The rows of a group lie close to one hidden flat surface of 13 dimensions, which may be shifted away from zero. Surfaces can cross.
Known rows, each followed by its group:
[ -7,  -9,  37,  -3, -14,  -5,   4,  15,  -1, -19, -13, -28,  25,  -5,   8,
   7,   3,  11] | K_279
[  7,  21, -20,   0,  24,  -5,   3,  -4,  -1,   0,  13,  25, -38, -28,  16,
  14,  -5,  -3] | K_891
[ -4,  -8,   7,  -8,  15,  -4,  -4,  -3,  -4,  10,  19,  -4, -12, -22,  -4,
   0, -14,   5] | K_835
[ 24,  11, -14, -27,   9, -22, -10,  -8, -12,   5,  -6,   3,  12, -16,   6,
  -7,  -1, -28] | K_607
[-25,  15,   3, -11,   3,  15,   1,   6,   8,   5,   3,   1,  12, -23, -31,
  11, -18,  -4] | K_891
[ 10,  14,  -2, -27,  -1, -10,   5,  -9,  40,  -5, -37,   2, -21,   5,   4,
  16, -13, -17] | K_891
[-14,  -5,  -9, -14,  -2, -16, -21,  -4,  -2,   1,   2,  -2,  23, -14,   3,
  -6,  -9,  33] | K_835
[ -7,   1,  -3,  17,   8,   3,  19,   5, -11,  -7,  11,  13, -17,  -6,  20,
  -7,   7,  15] | K_279
[-20,  11,  -5,  32,  32, -14,   9,  11,  -4,  16, -44, -16,   0,   5,  -1,
 -21, -11, -24] | K_62
[ 15,  -7,   8,  10,  15,   7, -13, -17,  -4,  -3,   2,  -4,   0,  21, -18,
 -32,  -3, -17] | K_62
[ 17,  27,  -4, -18, -15,   7,  17,  -7,  22, -17, -17,  26,   3, -30,  15,
 -13,  -2,  -3] | K_62
[ -1, -11,  -1,  -1, -23,  -4,   7,   0,   4,  25,  -6,  -3,  -7,   6,   1,
   0, -11,  -4] | K_607
[  3,   3,  33,  -4, -10, -10,  12,  23,  -4, -19,  11, -11,  11,  -3,   4,
  -3,  27,   0] | K_279
[ 15, -23,  25,  -8,  23,  13, -13,  13,  -3,  -1,  10,   3,  -7, -24, -18,
  32,   3, -16] | K_62
[  8, -19,   4, -11,  -7,   8,  10,  10, -19, -10,  26,  -3,   1,  -4,  10,
  15,  11,  12] | K_279
[  4, -11,   5, -10,  22,  15,   3,   2,  11, -13,  -4,  -7,  -9,   9,  13,
 -12,   6, -12] | K_891
[  8,  -3,   4,  -4,  12,   4, -46, -20, -33, -20,  33,  19,   4,  -6,  10,
  13,   7,  18] | K_835
[  0,   4,  23,   4, -15,  -9,   6,   9, -12,  15,   4,   8,  -6,  -8,  14,
 -14,  12, -20] | K_607
[  3,  13,   8, -10,  21, -26,  -2,   1,  -9, -28,  -5,   0,   8,  12, -27,
   4,  15,  -6] | K_279
[ 16,  -1, -27, -35,   8,  29,  -7,  19,  20,   0,  47, -18, -13,   3, -19,
  -1, -13,   6] | K_607
[-27, -14, -11,  -1, -10,  -8,  43,  21, -12,  22,   9,  -5,   1,  -1,  -5,
 -11,   7,  10] | K_279
[ -7, -17,  14,   9,   5,   5, -24, -20, -20,  -4,  -6, -19,  14,  14,  10,
   6,  -6,   5] | K_835
[-25,  11,  18,   9, -11,  -3,   6,   9,  -8,  17,  26, -22,   5, -29,  -1,
 -16, -17,   6] | K_607
[ -5,  12,   9, -15, -22,   0,  -6,  15,  -3,  -2, -25,  10,  28,  14,   5,
 -13,  16, -13] | K_891
[ 13,  -3,  29,   0, -25,  -2,   4,   7,  -2,   0, -30,  21, -16,  30, -11,
  17,   4, -23] | K_891
[ -4,  -3,  -3,  -6,   0, -17,   7,   3,   0,   7,   0,   7, -12,  14,   5,
  -7,   7,   0] | K_62
[ 23,   8,  -2,   3, -39,   9,  27,  16,  -7,   2,  19,   3,   1,  -5,   1,
 -13,   1,   8] | K_835
[  7, -37,  -2, -43,   1,  -7, -11,   9,   5,  10, -13,  10,  10,   2,   3,
   3,   4,   7] | K_891
[ -7,  13, -12, -25, -26,  -1,   0,  13,   0,   1, -19,   6,  10,  20,  17,
  -6,   4,  -8] | K_891
[ -4,  -2,   4,  25,   9,  -5,  -5, -14,  -4,   4,  -4,  -6,   0, -15,  17,
  -7, -12,   7] | K_607
[  2, -24,  29,  20,  -6,  21,  13,   6, -10,   4,   3,  14,  -5,  -1,  -4,
   2,  13,  -3] | K_279
[  0, -33,  20,   0,  42, -10,  -1,  -7,  22,  -4,  -6,  -6,  -4, -24,   3,
   1,  13,  -2] | K_835
[ 14,   7,  14,  -8,  10, -18, -17,  21,   4,  -7,  19,  -3,   5, -14,   4,
  -5,  29,  -7] | K_279
[-16, -28, -25,   5,  15,  12, -12, -19,  -6,  12,   0,  -6,  19, -18,  11,
  -3, -16,  28] | K_835
[ 18,   1,   6,  25,   5,  16,   6, -21, -25, -20,  -4,   2,  11,  -8,  10,
  -8,  -6,   0] | K_62
[ 31, -30,  31, -20,   4,  -3,  -5,   1,  -8, -21,  10, -21,  10,  -5,  -2,
  -3,  -4,  12] | K_607
[  2,   7, -10,  -8,  -3,  -9,   6,   5,  -3,   2,  -7, -17,  14,   3, -13,
  13,  -3, -13] | K_279
[ 20, -27,  15,  13, -11,  18,   8, -21,  15,  -1, -21,  -3,   1, -15,  32,
  14,  -1,  -6] | K_607
[ 17, -17,  16,   2,  13,  20,  18,  -8,  13,  -9, -32,  11,   8,  -8,  16,
 -30,   3, -13] | K_835
[-13,   0,  18,  -2,  10,   4,   6,   8,  10,  -4,   4,  14, -18,   1, -37,
  18,   0,  -4] | K_279
[  3,  -2,  13,   3,  15,   7, -10,   0,   8,  -1,  15,  -4, -11, -13,   0,
  -3,   2,  -6] | K_279
[ -7,  13,   5,  11,  -7,   5,   0,  -4,  21,   3,   3,  -3,  -6, -11,  31,
 -16,  10,  -3] | K_62
[-11,   1,   3, -27,   2,  28,   3,  11,   4, -22,  -2,  -1,   9,   2,  31,
 -24,   3,   5] | K_891
[-18,  18, -14,  10, -10, -12, -12, -16,  10,   6,   9, -20,  16,  11,  -1,
  -9,   7,   0] | K_62
[  8,  -3,   9,  25, -21,  -1,  -2,  -9, -28,  -5,  14, -12,  14,  -7,  10,
 -21, -20,  36] | K_835
[  3,  -3,  -6,  42,  14, -18,  22,  26, -16,  15, -39,  27,   3, -18, -23,
  19,   2,  -6] | K_279
[ -4,   0,  -4,  20,  11, -32,   3,  -7, -19,   2, -23, -11,   8,  32,   0,
 -24,   6,  -5] | K_62
[ 15, -17, -14, -16,  -3,  -9,  10, -13,  -2,   9,   5, -24,  -5, -14,  25,
   0, -25,  12] | K_607
[ -6,  13, -19, -12,  17,   7, -30, -35,  23,  11,   4, -16,  14, -11, -17,
  10,  -6, -36] | K_891
[-33, -11,  10,  14, -12,   4,  -6,  39,   4,  17,  -7,  21,  -3,  -6,  -6,
  27,  10,  28] | K_279
[ -5,  16,  -5, -10,   0,  -8, -21,   3,  29,  12,   3,   7,  -1,   5,  -3,
   6,  29, -36] | K_891
[ -6,  15, -13,   0,   1,  13,  20,  15,  -4,  -1,  -1,  26,  -6, -15, -10,
 -12,  -8,   6] | K_835
[ -4,   8,  32,   1, -14,  20,  -7,   4,   8, -10,   1,   4,   9,   2,  -8,
   1,  15, -16] | K_891
[-22,  11,   6,  12, -13,   3,  15,   7,  11,   0, -12,   4,  -9,  19,   4,
   3,  14,  -1] | K_279
[ 10,  -6,  16,  -4,   7, -14,  -1, -22,  -6, -10, -25,  -9,  -4,   0,  32,
 -12, -19,   1] | K_62
[-21,  -1,  -3,   6, -10,  -6,   1,  -8,  -2,  16,   3, -14,  -6,   5,   7,
   7, -12,   6] | K_62
[ -9,  22, -27,  -2,   4,   4,  26,   1,  -3,  14,   9,   4, -10, -27,  -1,
   1, -17,  -7] | K_835
[-23,   8,   5, -32,   0, -26, -10,   8,  -3,   7, -25,  10,  -6,  18,  11,
   4,   2, -12] | K_835
[  9,  -3, -13,   4,  10,  16,  -8, -10, -15,   2,   4,   5,  -2,  -4,  13,
   3,  -6,  -7] | K_607
[  7,   2,   7,  10,   6,   2,  29,   8, -17, -16, -15,   3,  -7,  -3,  -7,
   0, -14,  10] | K_891
[-15,   1,  -2,  15,  -9,   3,  15,   8, -14,  -3,  -1,   0, -10,  22,  -7,
  18,   1,  13] | K_891
[-14, -11,  -7,  15,  26,   6, -20,   1, -13,   4,   7,  24,  -5,  -8,  -8,
   2,   1,  17] | K_279
[ -3,  18,  23,  13, -47, -21,  12,  -8,  -7,  10, -13,   3,   1,  -4,  -1,
  14, -14,   6] | K_891
[  6,  19,   9, -16, -28,  -3,   7,  -4, -11, -10, -12,  20,  27, -28,  -5,
  17,   3,   1] | K_835
[  1,   0,   8,  10,  16,   8,  -2,  -2,   7,   2, -10, -20,  -3, -14,  10,
  -5, -15,  -6] | K_62
[  7,  -9,  -7,  -7, -14, -21,  -8,   3,  34,  17,   6, -22,   3,  -8,  10,
  -3,   5,   9] | K_607
[ -6, -17,   4,  -9,  -9,   8,   0,   6, -12,  10,  10,   2,   0,   7,  -8,
  10,  -1,   1] | K_891
[ -3,   2,   7,  19,  -6,  -9, -16,   1,   8,  11,   2,   4,   4,   0,   4,
 -11,  13,  -2] | K_607
[ -3,   0,  -9,   8,  19,  -8,  -5,  -6, -16,  12,  -9,  -5,  11, -10,  14,
   3,   3, -22] | K_607
[-13,  14, -11,   7,  -3,  -5,  -3,  12,  -3,   2,  -8,  -9,  20,  -5,   6,
  11,   9,  -4] | K_62
[ -3,  -1, -16, -10, -28,  -1,   8,  -9, -17,  11,  24,  -8,  19,  10, -51,
  18, -12,   1] | K_62
[ -2,   7,   9,  -2,  -8,  -6,  17,  26,  14,  -7,  -3,  -4, -15,  -6,  28,
  -7,   8,  14] | K_607
[ -5,   3,  13,   8,   4,  -3,  16,   5,  20,   2,   1,   8, -23,  -8,   8,
 -13,   5,   3] | K_279
[ -9,  19, -12,   2, -16,   6,  -1, -16, -11,  10,   6,   9,   9,  13,  -4,
 -25,   0, -12] | K_62
[ -5,   9, -18,   3,  -2,  -1, -10,   0,   0,   5,   1,   0,  10, -13,   7,
   6,  -5,   7] | K_607
[-29,  19, -25, -14,   3,   3,  -3,  -1, -24,   9, -18,  43,  -4, -10,   9,
 -14, -23,  18] | K_835
[ -9,  21, -17,  26, -21,  -6,  15,  20,   6,  -2, -21,  -4,  23,  19,   0,
 -10,  17,   6] | K_62
[-17,  28,  17,   2,  -8, -24,  14,   5,  -4, -17, -25,  15,  21, -28, -12,
   6,   2,  13] | K_835
[ -2, -23,   3,   6,  -3,  28,  12,   3, -12,  11,   6,  18,  -9,   2,  10,
  -4,   6,  -7] | K_835
[-16,   2, -15,  -2,  21,  -9,  14,  24,   1,   3,  -5, -29,   0,  11,  16,
 -20,   1,  -3] | K_607

New rows. What belongs after each?
[  4,  10,  15,  -9,   5,  14,  -4, -26,  23, -21,   1, -12,  14, -24,  -6,
   7,  -9,  -3] | K_891
[ -4,  22,   3,  21,  11,   0, -27,   9, -21, -28,  37,  10,  24, -18, -17,
  -8,  19,  27] | K_835
[-17,  21,  -4, -21,   9, -34,  20,  18,   2,  -8,  18,  -9,   4,   6, -18,
 -26,  25,  -1] | K_279
[-20,  -2,  22,  -6,   4,   9,  19,  48,  -3,  11,   2,   6,  -8,  -5,   4,
 -33,  13, -13] | K_891
[-14,   5,  -6,   2, -22,  -2,  23,  21,  15,  17,  29,  -9, -11, -18,  -5,
  16,   8,   8] | K_62
[  0, -14,  -3,   4,  36,  -6,   4,  -2,  -6,  -1,  -5, -17,  22, -11, -29,
 -11,   0, -11] | K_891
[ 14, -10, -11, -24,  -6,  12, -10,   6,   0, -10,   1,  21,   3,  13,   6,
   2,  14,  -1] | K_835
[ -8, -23, -20, -24, -13,   4,   4, -10, -24,  28,  -7, -23,  31, -12,  17,
  22,  -8, -20] | K_607
[ 16,   3,  -1,   0, -24, -23,   0,  -1, -12,  19,  15,   0,   0,   5,   2,
  -3,  16, -19] | K_891
[ -5,   6,   5,  -5,  21,  25, -11,   7,  -2, -11, -16,  14,  12,   0,   6,
 -19,   9, -22] | K_891
[ -5,  19,  -3,  -9,   9,  -2,   0,  -4,   6,  13,  -2,  12, -11, -31,  -7,
   6, -22, -12] | K_891
[ -1,  -4,   5,   2,  10, -15,   2,   2, -13,   4, -13,   1,  -3,   4,   1,
   2,   5, -11] | K_62
[ -4,   9,   9, -10,  12, -10,   5,   2,  18, -16,  -3, -11, -20, -10,   0,
  18, -19,  14] | K_279
[  0,  -1,  28, -19,  -8,  -3,   6,   5,  33, -11, -17,   6,  -8,  -7,  -4,
  10,   3,  -3] | K_891
[ 37,  13,  -4,  11,  -9,   1,  17,   2,  -9, -27,   8,  -2,  34, -12, -13,
 -16,  22,  -5] | K_62
[-22,  21,  15,   8,  32,   4,  -5,   0, -20, -24,  14, -18,   7,  -1, -32,
  19,  -3,  -6] | K_279
[ -5,  -4,  42,   9, -12,   1, -13, -15,  12,  11,  17,  -9,  13, -26,  10,
 -19,  15, -16] | K_891
[ -4,  14, -12,  -1,  -7,  16,   1,   1,   3,   1,  10,  -8,  11, -20,  32,
  -4,   4,  -6] | K_607
[ 26,  14,  -6,  -3,  -1,  -4, -19, -18, -28, -17,  -3,  15,   9,  -5,  19,
 -14,  -5,   0] | K_607
[-28,  -9,   9,  11,   9,  14,  -4,  -1,  -5,  -5,  10,  -6,  -6,   4,   7,
   5,  -3,  17] | K_279
[ -2,  -5, -20,  24,   4,  -2, -13, -17,   9,  11, -15,  11,  -6, -10,  -9,
  20, -26,  23] | K_607
[ -7, -16,  21,  16,  -4, -19, -12,  11,  15,  22,  15, -17,  -5,  17, -24,
 -19,   3,   4] | K_607
[ -8,   7,   9,  13,   4,  21, -11, -13,   5,  -9,  -7,  18,  -4, -11,   3,
  -2,  -4,   4] | K_279
[  9, -27,   0,  10,   2,  14,   5, -19, -13,  -5, -12,   7,   2,  -1,  21,
  16,  -2,  11] | K_835
[-13,   5,   3,  -6,  -5, -14,   2, -12,   2,  13,  12, -11,  -3,  -8,   2,
   6,   1,  -8] | K_62
[ 15, -27,  30,  -5,   4,  18, -23,   6,  -9, -30,   3,   4,  24,   0,  -9,
  23,  20,  14] | K_607
[ -9,   5, -18,   4,   2, -18,   6,  -2,   2,   1,  -1,   7, -11,  19, -17,
  -8,   0,  15] | K_62
[  0, -18, -27,   1,  16,  -1,   2, -11,  22,  12, -21, -35,   9,  19,   1,
  -6, -18,   0] | K_607
[ -4,  -9,   3, -24,  26,   1,   8,  13,   8,   1, -35, -19,  39,  -8, -19,
 -40,  -9, -18] | K_891
[  5,  36,  18,  -4, -18,   4,  26,  22,  -7,  -9, -26,  22,  -9,  -5, -34,
  11, -18, -23] | K_891
[-20,  11,  -4,   1,  -3,  23,  -6,  -5,   3,  -2,   1,  20,  -1,   3, -14,
  12,  -3,   4] | K_279
[ -8,  17,  -7, -15,   8,   7,  -1,  -4,   9,   6, -12,  18, -21, -16, -10,
  23, -25,  -7] | K_891
[ 19, -13,   5, -10,   0,  -9,  16,  14,   2,  -2,  19,  14, -11,  -4, -38,
  19,  16,   0] | K_62
[  5,  -1, -25,   2,  -7,  10,  -9,  -5, -19,   2,   4,   6,  -1,  11,  18,
  -1,  -5,   6] | K_607
[-15,  10,  -9,   1,   3,  25, -17,  -7, -15,  -8,  15,  16,   6,  -6,   8,
  12,   6,   2] | K_891
[  3,  -3, -11, -16,   6, -16,  31,  11, -16, -11,   4, -11,   0,  -6,  -4,
  15,  -3,  14] | K_279
[  8, -18,  16,   3,  -5,  28,  -2,  14, -10,   2,  -3,  24, -13,  11, -14,
  15,  -2,  -2] | K_62
[ -5, -19,  19,   5,  10,   5,  10, -14,  -7,  -5, -15, -26,  13, -10,  -6,
   7, -24,   4] | K_279
[ 19,   4, -17,  -8,  -5,  -3,   8,  14,  10, -10,  15, -20,   7,  10,  16,
 -40,   4,  16] | K_62
[ 13,  -4,  -4,  -4,  14,   5, -12, -12, -15,   0,  28,  -7,   4,   4, -28,
 -10,  -3, -10] | K_62
[  0, -10,   5,  -3,  -3, -23, -17,  -1, -24,  -2,  -1,  -5,  20,  25, -16,
  19,  16,  -7] | K_62
[ 17,   0,  -5, -15,  -5,   0,   9,   8,  -7, -12,  19,   0,   8, -24,  16,
  13,  12,   8] | K_62
[ 10,  11,  12,   7,  18,  -7,  16,  16,  14, -18, -12,  -6,  12,   5, -51,
  12,  18, -24] | K_891
[  5, -12,  -5,  -2,   2, -13,   3,  -5,   0,  -6,  -2, -15,  15,  10,  13,
 -11,  11,   3] | K_891
[-38, -20,  18,  23,  21,  -8,   0,  -3,   2,   2, -19, -28,  22,  -2,  -8,
  18,  10,   4] | K_835
[ 10,   2, -23,   9, -12, -12,   7,   7,   6,  -1,   9,   0,   9,  -3,  26,
  -7,  26,  12] | K_835
[ -2,  -9,  -4,  -6,  -7,  -3,  -6,  -4,  -3,   9,  17, -11,  19,  -2,   5,
  -7,  11,   2] | K_891
[ -9,  15, -28,  23,  38,  -2, -21,  -7,   4,  14,   1,  16, -12, -25, -14,
  16, -10,  -1] | K_607
[  5,  -1, -10,  -6,  11,  -6,  -3,   3,  12,  24,  19,  -5,  -3, -13,  -3,
 -27,   6, -20] | K_279
[  6,  -8, -24,   2,   4,   4, -17, -20, -12, -28, -10,  -7,  20,  -6,  21,
  20, -22,  54] | K_607
[ -4,  10,  12,  -2,  20,  -2,   5, -10,   0, -24, -39,  22,  14, -19,  -4,
  -9,  -9,   5] | K_835
[ 14,   7,   3,  -1,  -7, -13,  11,  -6,  13,   8, -23, -11,   0,   0,   1,
 -25, -17, -16] | K_607
[ -4,   3, -24,  -5,  16,  29, -12,   1,  10, -10,   8, -19,  26, -15,  22,
  10,  12, -10] | K_607
[ -9, -10,  27,  -9,  11,   5,   8,  11,   4,   3,  -7,  -5,   3, -31, -35,
  20, -16,  -6] | K_607
[ -8,   8,  -9,  -5,  -8, -10,   1,   1,   3,  10,  12,  -5,   3,  -2,  -1,
  -6,   2,  -6] | K_62
[ 10, -42,  10,  -7, -12,   6,   3,   2, -15,  -4,  -2,   2,  -4,  20,  11,
  27,   4,  19] | K_279
[-14,   5,   4,  -8,   3, -11, -11,  -4,  19,  15, -13,   1,   2, -11,   0,
  -1,   3, -12] | K_891
[ -2,  22,  -7, -19, -15,  19,   2,   8,  10,  -2,  21, -10,  -1,  13,  -6,
   6,  10, -25] | K_891
[-24,  -5, -10,  19,  28,  -8,   9,  10,  15,  11,   2,   8,  11, -33,  14,
 -43,  20,  11] | K_835
[  7,  13,   6,   4,   2,  -1,  -3, -22,   5,   3, -12,  -5,   2,  -5,   1,
  -5,  -9, -24] | K_891
[-12,   9,  10,  11, -25, -22,  -4,  -7,  13,  20,  -2,  -4,  -3,   6, -10,
  20,  10,  -8] | K_891
[  3,  22,  18,  19,   6, -13, -16,  -8,  -4, -14,  10,   7,  -1, -43,   5,
 -10, -15,  22] | K_607
[ -4, -10,  -2, -15,  -2, -10,   9,  -9,  18,  -8, -28, -17,   6,  11,  15,
  -1,  -9,  14] | K_891
[ -6, -10,  -8,  15,  29, -22,  -5, -11,   0,  -1, -16,   7,   8,  -8,  -6,
   9,   4,   9] | K_891
[-23,  23, -11,  24, -25,   3,  25,   8,  29,   7,   5,  22, -14, -12,  -8,
  11,  11,  16] | K_62
[-10,  -1,  -2, -17, -27, -19,   5,  13,   0,  10,  11,  18,  -7,  15,  -6,
  16,  21,   5] | K_62
[ -4,   3,   6, -19,  15,  -9,  -2,   8,  23,  14, -32,  17, -11, -13, -18,
   4, -10, -24] | K_891
[ -9, -45,  25,  16,   8,  20,  -5,   0, -20,  12,  23,  29,  -8, -17,  22,
  -4,  20,  14] | K_835
[-18,  39,  -5,  26,  -5,  58,  -1,   2,  -7, -24,   2,  23,   7, -26,  17,
  -1, -12,  12] | K_607
[  2, -22,   4, -10,   5,  31,   5,   0,  -5,  -1,  -6,  10,  -1,   4, -12,
   8, -11,  -2] | K_835
[-23, -11,   6, -11, -14,   7,   9,   4, -17,  19,  -7,  24,  -3, -17,   2,
  -6, -21,  18] | K_835
[  4,  22, -18, -17, -23, -22, -10, -12,  20,  -5, -28,   0,  26, -32,   3,
  13, -24,  24] | K_607
[ 31, -39,  43,  31,   6,  33,  19,  -5, -18,   2,  15, -20, -18, -10,  -2,
  25,  -3, -28] | K_279
[  9,   4, -12, -23,   0, -19,  17,   6, -18, -13,  -3,  -3,  24,   0, -13,
  -1,  10,   2] | K_279
